The rows are grouped in 4 ways, from coarse to fine. Each group lies inside one group of the grouping before and may be the whole of it. The rows also spread widely along 18 directions, which tell nothing about the answers.
Known rows, each followed by its group in each grouping:
33	-134	19	243	230	-69	-25	-136	-322	55	87	-178	146	255	-378	-134	-241	3	193	-72	210	67	-10	35	-95	-81	-188	10	290	-232	365	-103	-55	-248	-189	85	158	-118	25	164	-175	211	-202	152 -> k_388 tige k_476 Lis
-146	52	-77	99	-258	-24	-3	226	213	-180	205	-204	-162	55	-176	166	36	311	-8	198	-32	77	51	16	-46	-311	-230	-19	52	-208	70	-199	53	-272	-72	70	176	35	-231	258	100	22	-226	189 -> k_388 Bitir k_492 fip
-258	101	-107	-12	152	85	283	61	399	-117	57	-42	-52	-200	35	405	136	280	170	-77	106	-58	-24	2	-178	-348	183	-80	-145	-221	73	159	127	-451	133	102	-175	13	-251	96	-41	-48	-358	-32 -> k_641 Moga k_640 zav
-237	-30	-201	104	-41	37	-40	-199	98	-241	-63	44	-152	-117	-541	79	54	52	-67	-118	46	-214	84	-580	-250	-344	170	61	151	82	68	320	-75	-15	16	99	5	142	-65	108	2	-111	-225	-4 -> k_641 Moga k_130 mufer
285	26	87	-144	167	-301	225	373	-96	222	-3	-259	152	-222	-1	-203	-165	-312	179	9	219	-15	-262	-25	-69	-139	-25	-34	-87	-82	-177	171	27	21	108	-61	-171	-31	104	-119	-243	60	37	-58 -> k_641 Lutu k_357 Doget
-82	-83	-286	316	67	85	50	-413	-72	-328	-136	11	-21	249	-181	69	46	-37	37	-238	171	-130	171	-174	-123	114	-172	-156	249	-93	-336	208	160	49	-124	87	192	130	44	-64	-108	-164	11	-179 -> k_388 Rofod k_350 fidu
33	68	-166	13	22	-109	-66	117	-253	100	133	-223	73	178	-62	-123	87	78	107	-116	311	-100	-86	-47	-224	-42	-155	-217	124	252	-215	187	48	-102	-8	139	19	122	157	23	-283	93	-30	37 -> k_388 Bitir k_684 nerin
36	-23	-105	-88	87	229	-114	-202	-41	27	-324	67	230	-149	-23	-291	-105	-34	-26	-179	392	200	76	-257	-115	-206	130	26	55	158	178	48	-7	213	249	143	-38	-141	157	-215	-10	129	76	42 -> k_641 gifad k_51 Nodi
57	-105	242	231	47	-154	288	13	-143	-41	-17	-348	-216	227	38	54	-111	193	185	-8	153	101	106	293	-95	6	-289	-173	31	-270	-31	-195	129	-317	-63	16	85	92	-332	65	144	113	-166	-93 -> k_641 Moga k_640 zol
-392	78	198	-85	-244	150	5	87	378	-100	-3	-222	-6	-235	-167	-154	56	234	223	80	-258	112	-102	69	6	-181	178	-5	-85	-7	24	-167	-35	-199	107	-56	28	-112	134	63	264	303	-124	294 -> k_641 gifad k_923 lur
-33	31	216	-17	-70	5	-164	304	-286	62	186	-327	140	-26	-50	82	-14	-22	-92	290	103	317	-28	-81	-100	1	-42	142	261	-29	345	-145	-158	-222	-136	-24	-151	-325	155	117	-40	178	-123	99 -> k_388 Bitir k_477 Mavu
209	-121	-208	-15	135	44	153	-214	-54	-97	-34	140	86	-103	-197	-21	-42	-100	97	-93	4	135	69	364	188	129	-33	-310	-54	-35	-293	-9	147	339	255	-127	86	-70	452	-95	-235	35	320	124 -> k_641 gifad k_894 govog
57	82	-129	-115	218	110	206	109	-85	355	134	183	286	-53	-59	124	125	-142	159	-140	190	-26	-247	95	47	96	215	-153	-76	116	-73	183	-31	-6	44	112	-306	-95	387	-37	-254	-77	61	64 -> k_641 gifad k_923 fetep
-6	-155	151	-1	313	78	150	-116	-239	67	78	-347	81	190	107	-194	-64	47	219	-44	-44	68	22	205	1	112	-58	159	-83	-213	44	-67	282	-89	66	-49	-14	-2	82	-79	207	183	-76	71 -> k_641 gifad k_894 Biru
290	-140	-44	43	102	-213	-106	-167	-195	145	-56	-65	247	-66	172	151	-130	-161	-321	56	305	233	296	-53	-197	274	32	-194	100	-59	211	83	-166	70	118	-29	-194	-284	125	96	-319	-103	95	-80 -> k_388 Rofod k_350 Nagu
50	-96	345	124	26	19	219	-121	-98	-502	-302	-56	-362	-63	-217	146	-317	-73	187	-48	-50	104	57	179	92	-94	-120	-104	262	-72	-160	-38	57	34	54	-155	94	55	-101	-180	60	157	51	-194 -> k_641 Moga k_130 Reru
162	-179	-154	94	-124	-84	14	205	-388	-136	194	-182	248	107	-84	-42	-74	-94	10	147	-40	101	-68	-39	-121	125	-159	-98	110	-58	-23	-22	-104	-63	-136	-30	52	-94	183	-12	-200	-17	158	71 -> k_641 Lutu k_185 rovid
-43	-75	-222	260	277	-56	304	-117	-143	-14	81	-140	101	123	-177	113	75	3	264	-116	242	-10	-8	142	-114	46	-137	-185	62	-399	-132	122	178	-272	-140	38	44	-23	71	55	-215	-46	-108	-79 -> k_388 tige k_476 Lis
145	11	190	-99	97	-251	274	-25	161	-22	-259	-21	-70	-228	-80	254	-74	94	-20	-135	46	79	-22	-53	-226	-16	141	-320	-219	-175	-73	261	-60	-113	51	-135	-155	-66	-187	-3	-313	32	-15	-369 -> k_641 gifad k_894 govog
-155	-121	187	111	-141	68	260	73	24	64	-108	63	-53	-205	-204	79	-99	-128	67	105	10	150	32	-113	45	-159	274	87	27	-166	334	-48	-262	-145	2	68	-251	-65	-87	67	387	-66	-116	57 -> k_641 gifad k_894 govog
-249	108	-310	-88	79	106	-30	5	207	203	313	2	320	-47	-391	-75	177	118	229	-10	26	11	-179	69	33	-213	99	-13	-56	-51	133	22	53	-111	59	113	17	-87	487	198	-134	146	-129	486 -> k_388 Bitir k_477 Mavu
-191	-27	246	2	138	294	101	-215	42	166	69	130	55	175	-60	102	-95	171	217	-118	-72	176	-46	398	167	43	180	3	9	-22	317	-212	-36	-189	-31	98	-71	-127	147	81	184	214	-107	236 -> k_388 Rofod k_350 Nagu
115	-21	254	-167	-132	-177	197	84	242	129	-81	-61	-4	173	-16	-83	-382	74	70	148	-86	167	-44	114	113	-308	-261	157	-243	-302	279	-282	88	60	80	95	137	271	-239	85	392	101	-11	256 -> k_388 Bitir k_492 fip
164	-22	-25	22	-87	-171	87	169	305	163	154	-23	-48	80	290	-48	-219	42	119	-130	6	-259	-107	277	98	6	-28	-286	-145	92	-278	-45	-19	-120	90	112	-10	95	-315	115	-86	-117	-76	75 -> k_641 Lutu k_357 Doget
126	-52	-96	15	-102	-170	288	180	-173	6	-13	-110	-159	-170	-291	83	99	114	-38	115	294	224	130	2	-180	-304	-107	-239	-86	-64	-6	-5	-13	19	170	27	-11	117	27	61	11	-9	55	37 -> k_641 Moga k_640 zol
-50	-118	-208	244	-54	364	17	-218	147	-106	-11	322	-117	-26	50	275	-24	27	-191	-57	160	55	241	-80	153	-71	168	18	157	-32	161	-130	-64	27	48	204	-102	-161	-252	71	206	-337	-107	5 -> k_641 Moga k_640 zol
-61	-27	-113	197	-341	-70	-18	-66	19	-209	-80	-45	159	-37	-157	248	72	0	-165	182	27	273	151	-136	-154	221	-92	-271	176	-196	-49	-18	-165	-54	-164	-48	26	-207	157	118	-166	-92	144	-52 -> k_388 Bitir k_684 nerin
160	221	356	-55	-72	-129	41	297	23	-19	-58	-88	-58	-59	-313	282	-270	-251	83	202	222	219	-106	137	113	-210	-303	17	394	58	99	-202	-29	47	70	6	-46	-14	153	59	-82	181	-59	203 -> k_641 Moga k_130 mufer
403	-98	188	-147	-114	-212	-159	8	-245	90	-76	-170	-187	259	-10	-254	-167	103	-418	-3	-20	106	59	-255	-153	47	-265	-12	-136	142	-168	-79	40	357	-106	-64	214	87	-208	-36	-10	0	200	-207 -> k_388 Rofod k_350 Nagu
-170	16	432	160	-91	-123	28	-184	-47	-150	-256	-318	-106	57	-352	99	-42	109	0	-1	-17	154	61	-267	-312	128	-59	-71	197	-156	87	35	-94	-223	-246	-124	15	-97	-75	71	6	231	-152	-231 -> k_641 Moga k_130 mufer
-87	-172	40	67	23	-130	13	-116	178	-210	-216	-127	-45	-345	107	-151	-283	61	147	-200	53	-170	59	-109	-216	-172	341	-247	-15	75	85	257	-248	-304	221	-27	-157	-111	-281	-31	-141	93	-165	-128 -> k_641 Moga k_130 Reru
-52	-14	325	-184	-246	-40	99	177	217	127	90	80	-132	-146	-162	67	-74	1	-32	105	-466	-30	-193	23	143	68	288	-32	-227	102	-45	-33	-227	41	-41	-112	-158	-39	26	126	156	-18	39	88 -> k_641 gifad k_923 fetep
-27	-2	-28	10	213	33	15	-38	-3	-173	-72	-293	199	-136	-42	-29	-24	-122	54	32	112	90	-15	-231	-157	-82	-51	169	102	-248	10	98	198	-60	56	-76	-41	-173	123	-121	-115	71	-94	-40 -> k_641 Moga k_640 zav
-279	-10	397	-73	89	215	56	-39	263	-137	-91	-273	-53	-94	92	-288	-201	52	364	-91	-270	-23	-216	128	122	-133	173	226	-46	-63	5	-121	125	-214	59	-65	-18	-89	-57	-151	323	319	-184	115 -> k_641 Moga k_640 zol
-110	-153	-321	42	-7	401	-146	-174	-79	-362	69	53	-111	-63	179	107	98	144	-268	58	-5	98	279	-218	7	-116	138	185	84	13	5	25	152	124	132	55	-2	-132	-74	-81	158	-209	5	-46 -> k_388 Bitir k_684 nerin
-212	29	-103	29	13	239	32	193	-150	42	212	-206	143	220	425	3	188	212	152	-125	122	-90	-153	28	-188	88	77	-93	0	186	-160	98	37	-439	-145	201	-145	-5	-32	-90	10	-25	-108	-73 -> k_388 Rofod k_350 fidu
234	17	298	-87	9	-52	-148	55	67	81	-43	-281	-231	-5	403	-155	-136	27	-154	-45	38	-3	87	152	68	196	-73	-88	-18	219	-340	-125	134	157	182	-95	-34	-126	-190	-60	17	62	6	-144 -> k_641 gifad k_923 lur
-14	-26	264	-37	-97	-201	95	-20	-56	-101	-128	-357	-26	-89	19	59	112	157	-85	18	-171	118	-8	-124	-341	353	55	-291	-153	-72	-291	172	-25	-150	-128	-278	-85	-146	40	-38	-198	117	101	-362 -> k_641 Moga k_130 Reru
-126	262	98	-134	-199	-320	105	320	199	139	94	-230	-157	-152	-311	303	229	98	-34	123	185	1	-29	-125	-314	-243	-37	-197	1	135	-129	221	-56	-176	69	44	-131	210	102	266	-112	47	-193	88 -> k_388 Rofod k_350 Nagu
-4	-84	137	-62	-94	205	-126	-79	-29	87	159	48	87	72	-164	-147	-81	258	22	33	-246	315	-82	391	172	146	54	-180	-65	43	117	-375	-102	21	-72	-98	171	-336	289	106	-81	296	166	277 -> k_388 tige k_476 Lis

New rows. What belongs after each?
-146	34	-30	20	95	97	85	34	66	-255	50	-346	-106	129	118	-50	33	388	253	-95	59	41	-50	227	-137	-182	-232	-125	-30	-142	-242	-75	332	-315	0	16	251	51	-147	-52	-52	235	-140	-21 -> k_388 tige k_476 Lis
-127	-78	-149	226	-115	228	145	-202	247	-74	-47	231	25	208	-137	122	-9	119	-45	-148	-92	-68	-67	-288	25	-29	39	40	-57	-263	31	-71	-15	-117	-310	181	72	-22	-351	45	186	-289	-108	-106 -> k_641 Moga k_640 zol
1	-3	457	-232	330	205	202	-61	-243	159	-220	-182	-73	-147	108	-134	-11	226	124	-104	119	425	-78	196	-53	-63	231	57	-214	-105	161	-39	121	-70	66	-133	-179	-284	77	-250	65	416	27	-252 -> k_388 Bitir k_684 nerin
-143	47	60	-237	61	83	-99	50	176	12	137	9	112	-280	-2	212	-14	-113	-69	111	-133	37	-15	-46	-2	-76	345	147	21	131	186	158	-82	-9	219	-34	-281	-144	298	86	-46	17	-87	220 -> k_388 Rofod k_350 Nagu
-15	-17	66	-76	91	112	14	-113	-141	66	93	155	-81	-9	-363	131	22	-259	-79	-26	-119	-121	-59	-210	86	87	210	149	121	246	-62	208	-26	281	20	-24	-197	68	338	15	34	-128	40	59 -> k_641 Moga k_130 mufer
187	-74	201	-26	235	-353	236	41	-112	44	-36	-329	-278	-236	-67	273	-42	57	-125	116	279	139	294	4	-265	-204	-12	-55	-59	-218	176	136	68	-112	283	-106	-201	29	-230	159	-51	22	-229	-149 -> k_641 Moga k_640 zol
-204	-79	139	-103	-378	164	-187	349	-91	-378	77	-175	-13	-86	238	-7	-115	309	-1	113	-285	91	-152	-123	-174	-127	198	-95	36	255	149	-4	-322	-400	-111	-6	-52	-166	-170	-44	-25	184	5	-45 -> k_388 Bitir k_492 fip
7	-212	-176	-207	375	146	212	-226	-262	32	90	-8	232	-95	265	145	144	95	-23	-108	-47	68	110	5	-219	172	390	-35	-323	-40	47	350	137	17	250	-65	-277	-52	263	-130	-135	-53	127	-118 -> k_641 Lutu k_357 Doget
-177	-128	-102	-63	198	63	29	-173	275	-205	95	-14	25	-287	100	159	-108	-1	88	-60	-219	-211	61	-2	-15	-62	395	26	-79	-30	66	259	16	-159	288	-77	-223	-79	3	51	-56	-70	-182	84 -> k_641 Moga k_130 Reru
48	-80	7	12	138	98	338	-43	-103	159	25	217	-126	162	-170	77	-83	84	131	-134	99	36	-93	148	88	-175	24	-45	-137	-117	62	-28	45	-23	-72	144	2	146	-113	13	122	-72	-9	-18 -> k_388 tige k_476 Lis
185	-98	-91	-70	-56	-115	-83	-5	60	196	236	250	31	120	44	379	-151	-68	-440	130	-137	-97	88	-327	-3	41	148	146	-80	-40	300	111	-180	92	-70	112	-214	-4	-267	287	-37	-426	-94	2 -> k_388 Bitir k_684 nerin
-82	-169	-306	10	158	173	-208	-393	103	2	60	-10	170	113	88	-280	-103	152	-37	-184	81	-73	196	-74	-53	-122	94	83	-43	39	178	2	111	59	220	168	115	-4	39	41	85	14	-89	272 -> k_388 Rofod k_350 Nagu
212	-136	-126	-110	300	169	117	-146	-153	229	4	202	57	24	-55	-37	-81	-217	-254	-13	144	108	65	-270	115	-168	105	401	-134	-172	198	35	156	376	67	98	-128	-15	25	-101	228	-272	50	-17 -> k_388 Rofod k_350 Nagu
-45	-5	-72	176	159	142	47	-121	12	-83	-131	-4	-54	-233	-401	-148	-20	24	202	-231	309	72	-10	-10	-26	-260	124	-144	202	-32	-23	47	-29	-50	60	23	46	-242	88	-40	-216	190	-122	-19 -> k_641 Lutu k_357 Doget
-56	-142	-133	133	-155	205	-78	-148	-284	-404	-178	-59	-47	155	-232	-178	-75	84	-35	-76	64	70	106	-354	-143	-179	-147	34	219	114	-30	-18	19	139	-29	104	249	112	-22	-162	142	37	99	-26 -> k_641 gifad k_923 lur
-267	-55	183	315	214	98	97	-280	-53	-196	-3	18	-82	23	-420	199	-129	-155	366	-198	-12	-125	-19	178	72	76	190	-84	432	-64	84	158	-156	-320	-144	-10	-96	-123	175	103	-128	136	-257	25 -> k_388 Rofod k_350 fidu
-209	3	-75	54	-65	293	-265	-258	111	210	200	-10	-82	215	317	164	250	196	-340	-83	39	-156	252	-231	-105	323	221	55	41	350	-41	46	52	-9	35	186	-217	-42	-91	180	236	-263	-194	11 -> k_641 Moga k_130 mufer
-95	65	-34	49	206	266	-20	48	220	14	209	-79	-116	0	359	199	46	-107	40	-70	55	-231	19	96	196	61	119	191	141	68	-219	47	262	-97	136	98	-235	-63	-135	13	137	-212	-286	10 -> k_641 gifad k_894 govog
247	77	261	-211	130	-188	-72	-67	-29	42	-26	-44	-108	203	-128	-25	-288	-29	72	-149	-39	-85	-122	174	53	18	-180	-117	31	230	-161	96	99	217	99	-47	101	187	117	15	-272	216	77	32 -> k_388 Bitir k_492 fip
-34	-171	-80	-30	19	248	85	103	-268	120	155	-92	-72	-77	253	-85	103	294	-56	96	220	322	196	230	12	-162	155	-40	-144	20	237	-201	1	-106	197	100	-129	-171	-19	-7	279	57	3	90 -> k_388 Bitir k_477 Mavu
286	67	121	11	75	-122	-259	114	-147	133	214	-64	156	140	-396	2	-295	-121	79	27	122	90	-91	290	147	5	-265	-137	390	179	194	-234	-113	58	38	7	103	-191	306	225	-411	281	-47	408 -> k_641 gifad k_894 Biru
-374	-56	127	245	-170	41	245	-48	192	-235	-19	6	-10	-129	-374	201	-122	-187	366	81	-172	-53	-45	102	107	-41	147	-34	260	-159	92	7	-181	-282	-37	3	-125	30	161	118	239	15	-154	245 -> k_641 Moga k_130 Reru
219	108	121	-52	62	-128	-168	394	-247	234	108	-536	164	41	246	-174	-15	21	-57	136	437	205	-15	-20	-214	-6	-290	12	158	68	19	-148	101	-154	54	44	-71	-208	-7	-3	-156	189	-136	32 -> k_641 gifad k_51 Nodi
155	83	27	-111	-112	-35	-199	125	365	277	182	-132	-61	222	462	-103	-86	214	-226	-19	-11	-108	-31	34	75	66	-140	-6	-217	56	-177	-181	153	6	-8	108	37	-27	-392	137	61	-122	-111	9 -> k_388 Bitir k_492 fip
72	-94	80	112	300	-27	31	-216	73	-74	9	-161	93	150	68	-17	-230	-93	97	-112	-65	-51	-23	113	63	132	-91	92	57	-341	-45	-11	186	-95	-103	-74	61	-155	-84	-20	-108	13	-118	-70 -> k_388 Rofod k_350 Nagu
101	-115	241	87	-73	19	86	-151	-49	-160	-359	43	37	6	-12	-1	-259	-170	-54	-73	-21	123	-1	-223	-36	166	38	-27	77	-123	-8	40	-123	80	-143	-57	-44	-127	-150	-167	28	-52	114	-297 -> k_641 gifad k_51 Nodi
-159	21	198	-156	-90	-65	99	-115	190	-64	46	24	-15	158	251	346	-136	-194	108	16	-235	-202	43	194	38	229	91	-37	36	264	-169	226	34	37	208	62	-194	395	209	56	197	-105	36	197 -> k_388 Rofod k_350 Nagu
4	-47	211	-87	-93	377	34	178	-201	106	378	294	-251	93	-160	330	-12	73	-58	123	-232	141	-45	354	348	1	221	70	112	334	164	-269	-141	107	16	61	-152	-69	165	149	217	-13	26	282 -> k_641 Lutu k_357 Doget
203	-137	190	-59	404	-96	133	-403	-162	-302	-253	-221	5	-43	73	203	-257	-255	-28	40	52	168	300	78	-44	171	-152	122	120	-260	-34	132	356	288	320	-229	-43	18	201	-185	-54	69	101	-135 -> k_641 Moga k_130 mufer
69	-253	-75	13	-154	51	89	-229	151	-302	-251	260	18	-139	149	139	-332	-170	-222	34	-144	3	192	-308	19	-46	189	51	-62	-86	144	84	-140	196	154	35	-110	36	-245	-106	217	-327	150	-101 -> k_641 Moga k_130 mufer
-51	69	14	9	-123	299	-34	123	189	31	-177	-48	-61	-466	-253	-448	108	-49	-7	-3	158	273	-123	-138	152	-266	162	44	-12	3	-179	-225	1	192	60	-75	4	-432	180	-195	124	137	84	21 -> k_641 Moga k_640 zav
-232	148	-46	191	-207	117	-178	-76	392	-87	-77	26	87	-39	-314	113	44	-157	-151	10	27	-20	-56	-489	-34	-36	20	161	295	-146	-22	23	-87	-51	-291	85	15	-214	-20	128	11	-169	-207	-7 -> k_388 Rofod k_350 Nagu
77	0	46	-204	322	84	328	84	249	19	-137	120	5	-238	45	45	-201	-13	166	-142	37	-21	-198	-44	71	-400	219	163	-294	-258	98	134	148	-56	158	33	-166	-17	-270	-169	26	-48	-138	-126 -> k_641 gifad k_51 Nodi
19	249	167	-247	-60	-156	147	11	463	119	-237	95	-145	-110	-179	125	52	102	1	-271	-10	-160	-227	-199	-150	-95	118	-274	-259	175	-400	319	39	77	38	1	-68	187	-99	-6	-218	4	-21	-238 -> k_641 gifad k_894 govog
0	115	130	-230	-12	183	190	-37	-6	-123	-255	199	-89	25	-68	264	-42	-328	-85	-24	59	-7	-80	-400	16	-147	24	294	77	211	-161	252	173	402	120	122	-173	368	132	-258	274	-213	137	-104 -> k_641 Moga k_640 zol
-24	-123	-230	-122	-159	-206	252	234	-73	-306	201	-139	115	-155	-84	217	-6	-88	186	265	-204	-9	46	202	-78	-71	-46	-203	-86	-5	-166	175	32	-12	319	-79	-42	289	378	49	-42	-53	175	334 -> k_641 gifad k_51 Nodi
100	-136	250	-244	124	307	-83	-169	-267	-116	-30	-244	-210	-111	441	20	93	210	-272	101	-34	404	370	250	-17	220	130	95	-111	190	-78	-122	278	305	397	-191	-98	-192	184	-200	230	184	192	-89 -> k_641 Lutu k_185 rovid
-222	-2	174	-219	-89	63	52	-15	142	-9	-160	-91	8	-228	-250	-193	-9	133	72	-3	-125	101	-68	-263	-160	-281	274	108	-191	62	166	107	-62	-2	146	-17	-63	41	102	-37	219	211	-58	121 -> k_641 gifad k_51 Nodi
-11	-157	103	52	84	-143	25	-523	100	-184	-207	29	414	213	174	393	-340	-183	-10	-70	-132	2	204	-98	-218	422	47	-83	120	-207	254	238	-72	-47	53	-1	-99	48	82	73	-181	-61	35	-17 -> k_641 Lutu k_357 Doget
-78	10	-74	-11	143	64	-93	-258	76	101	-15	-295	-117	-88	47	-34	300	473	-165	-116	259	162	338	9	-290	28	64	-215	-143	10	-61	8	210	-47	246	-28	20	-171	-11	119	-68	160	-163	-64 -> k_641 gifad k_923 fetep
235	33	50	-3	-312	-268	-42	171	29	-365	-222	-62	222	94	-159	75	-450	-211	52	99	28	82	-109	-132	-84	-111	-431	-192	282	10	-39	-67	-136	88	-7	35	225	135	7	-52	-258	74	185	106 -> k_641 gifad k_923 lur
-74	-96	32	-11	-45	26	99	-87	209	114	138	-119	-104	-74	152	55	114	197	-56	61	-172	41	183	236	51	182	148	-125	-252	-94	-113	-103	85	-24	174	-73	-86	-79	-13	153	199	-58	-44	99 -> k_641 gifad k_923 fetep
195	-72	67	-37	64	-314	116	-5	121	-285	6	-94	-96	108	-144	343	-407	75	-1	89	-57	-40	107	23	-104	-291	-298	-27	40	-223	206	-7	91	-85	148	-2	138	250	-320	154	-113	2	-155	95 -> k_641 Moga k_130 mufer
-134	-185	-182	221	-48	-105	43	-198	-231	-144	-26	-240	86	-170	-125	-32	256	-124	-70	6	-21	-6	161	-255	-268	416	204	-242	36	-138	-292	392	-97	-53	-108	-201	-156	-206	325	12	-222	-124	127	-274 -> k_388 Bitir k_492 fip
-74	48	172	-74	72	49	58	-85	-36	-222	-281	-173	40	-131	-21	-37	16	-161	36	-101	1	76	-111	-250	-166	91	85	17	66	-16	-299	273	87	59	-74	-133	-70	-98	203	-274	-114	86	112	-305 -> k_388 Rofod k_350 Nagu
-131	-146	-173	256	-83	-62	357	61	-449	-146	94	-150	150	206	-342	271	128	270	205	76	202	225	65	40	-361	-63	-182	-325	88	-234	231	0	-104	-450	-180	120	31	110	98	108	-66	68	-17	47 -> k_641 Moga k_130 mufer
130	-18	244	-31	-37	166	-1	-394	63	189	-172	351	-130	146	-234	104	-152	-94	-163	-117	24	153	128	93	234	148	56	-33	64	206	70	-164	-38	445	106	70	-22	33	157	43	197	-33	152	123 -> k_641 Moga k_640 zol
123	-103	483	55	-73	0	10	82	-407	-151	8	-97	-492	80	-131	168	-181	-242	-126	94	-128	-36	69	-19	109	171	7	88	342	336	-165	23	-100	178	-46	-123	-160	92	-37	-34	204	-43	25	-178 -> k_641 Moga k_130 Reru
-6	142	84	-189	135	53	107	288	11	375	30	-60	-181	-330	-24	-147	126	-120	116	-148	363	-124	-123	-35	6	-285	325	-11	-52	400	-141	245	-18	35	318	116	-389	39	113	-46	66	32	-151	28 -> k_641 gifad k_894 Biru
-345	-131	50	131	-39	388	143	-81	-210	-85	56	44	-234	-171	-3	140	231	-21	55	39	-18	91	162	59	90	93	433	49	114	113	8	112	-101	-90	54	10	-325	-116	212	-22	361	-83	-22	-45 -> k_388 Bitir k_492 fip
-21	-65	-99	307	-133	-47	-245	-64	-161	-188	10	-93	127	17	-259	49	-70	75	4	-123	211	-4	44	-119	-260	103	-1	-413	417	191	87	51	-353	-301	-141	48	30	-290	48	155	-490	116	-94	-7 -> k_641 Moga k_640 zav
-140	24	56	-132	179	168	-54	25	-165	147	210	-191	-77	-173	-153	-103	282	56	19	-71	-41	-48	-91	-64	-85	51	327	36	-38	288	-141	196	53	-7	97	-83	-219	-149	360	2	-75	125	-81	44 -> k_641 Moga k_640 zol
-309	175	-30	-30	139	466	-84	-160	23	-30	143	17	-128	198	-157	105	255	10	48	-115	59	-75	-22	-84	105	-73	30	307	236	240	-197	56	313	124	4	161	-3	126	306	-46	252	-11	-155	155 -> k_388 Rofod k_350 fidu
134	-230	-311	213	135	-229	95	-409	-344	-227	-94	-21	-34	262	-544	-130	-123	3	75	-197	190	-80	192	-130	-171	-94	-278	-232	124	-120	-96	225	84	196	0	35	322	287	129	38	-219	7	100	-11 -> k_388 Bitir k_477 Mavu
-142	-86	243	131	139	-253	265	-251	-22	-74	-281	-367	-237	-106	-25	-160	-34	119	316	-254	211	-62	164	192	-288	2	93	-368	-45	-33	-232	280	8	-262	168	-74	-45	150	-41	-36	-2	265	-121	-210 -> k_388 Rofod k_350 fidu
